There are 3 ways to turn a row about zero (a turn may also mirror it). The second row of each pair is the first, turned, with some noise. The first 21 pairs use one turn. New pairs use 2 turns, one after the other, and a turn may come again.
(in the rows, 128 means zero)
Known pairs, each followed by its turns in order:
[100 132 137 107 136 118]
[103 134 135 116 112 152]  P

[104 209 143 142  94 124]
[ 51 124 100  99 100 115]  G

[107 117 144 132 134 137]
[142 147 119 130 144 131]  X

[137  79 121 120 143  97]
[100 112 109 115 103  90]  P

[206  49 100 122  97 186]
[145 124 216 111  82 212]  X

[115 119 146 128 144  68]
[143 142 137  75 158 111]  G

[ 83 173  87 128 172 145]
[136  81 176 126 116 185]  P

[ 89 129 122 169 152 145]
[163 127 126 112 169 104]  X

[108  64 123 135 113 149]
[ 83 100  88 143 154 110]  P

[129  92 139 111 121 147]
[138 155 133 129 122 164]  X

[ 68 136 127 129 126 134]
[111 165 154 110  94 134]  G

[118 114 141 173 146 140]
[170 122 142 138 160 126]  X

[130  96 123 157  66 138]
[106 138 120 170 173  85]  P

[136 134 121 185  81  94]
[129 151 159 184 125  79]  P

[121 134  95  91 110  58]
[107 108  68 116  65 114]  X

[101 121 118 103 133 125]
[124 161 149 130 132 120]  G

[180  85 111 209 139 130]
[165  88  97 178 117  61]  P

[ 95 119 131 116 183 114]
[135 117  78 119 169 147]  X

[181 138 126  86 136 118]
[118 120 105 161 183 119]  G

[152 107 133 133 120 119]
[144 100 133 130 145 126]  G

[130 137 182 125 136 179]
[107 127 108 133 121 200]  G

New pairs. What belongs after each?
[125  68 136 137 134 145]
[152 144 154 135 105  90]  P G

[209 120 136 161 139 122]
[187 157 157 167 149 158]  X X

[167 140 126 136 141 123]
[152 122 154 114 120 154]  X G

[134 188 122 115  93 121]
[101 124  72 110 149 162]  P G

[137  59 147  87 127  47]
[164 161  64 104 199 164]  G G

[162 138 137 134 103 108]
[100 103 108 122 110 121]  G P

[117  73 111 103 119 127]
[ 96 147 174 106 116 130]  X X

[134  93 111 141 105 119]
[115 137 162 139 101 135]  X X

[135 114 126 142 131 179]
[123 137  99 125 149 167]  X G

[187 115 106 124 128  89]
[115 171 149  97 104  92]  P P

[125 124 118 128 152 111]
[122 101 121 117 132 116]  X P

[126 126 141  96 122 140]
[118 157 117 144 131 124]  P G

[152 175 109 122 137 163]
[ 86 141 106 123  98 159]  X P

[155 133 147  62 131 166]
[149 149  85 125  64 139]  G G

[138  87 127  88  88 134]
[137 134  77 162  99 156]  G P

[132 196  66 127  61 127]
[197 145  61 138  93  83]  G X

[ 84 144 164 129  92 121]
[132 144 138 122 175  81]  P X

[ 60 145 140 166 123 107]
[158 121 167 103  85  84]  X P

[121 128  95 103 163 172]
[173 127 162 166 138 123]  G P

[ 83 159 130 143 131 126]
[138 134  98 168 149 152]  P P

[106 117  89 112 153 153]
[156 147 160 147 140 165]  P G

[192  80 144 104 158 126]
[193 115  73 154 130 142]  G G

[118  85 137 126  95 152]
[ 87 105  92 141 133 146]  X G

[153 122 151 115 120 176]
[106 141 106 109 114 173]  X G

[152 128  47 198 135 127]
[102 164  54  89 115  71]  X P

[128 139 154 156 145 173]
[165  89 119 137 150 106]  P P

[136  53 148 127 158 146]
[133 110  91 184 107 172]  X G

[118 180 117 156 123 133]
[139 144 110  98  83 104]  G X

[ 86 135 134  99 145 131]
[116 125 115 127 163 167]  P P

[116  75  85 127 142 123]
[170 146  85 116 109 155]  P X

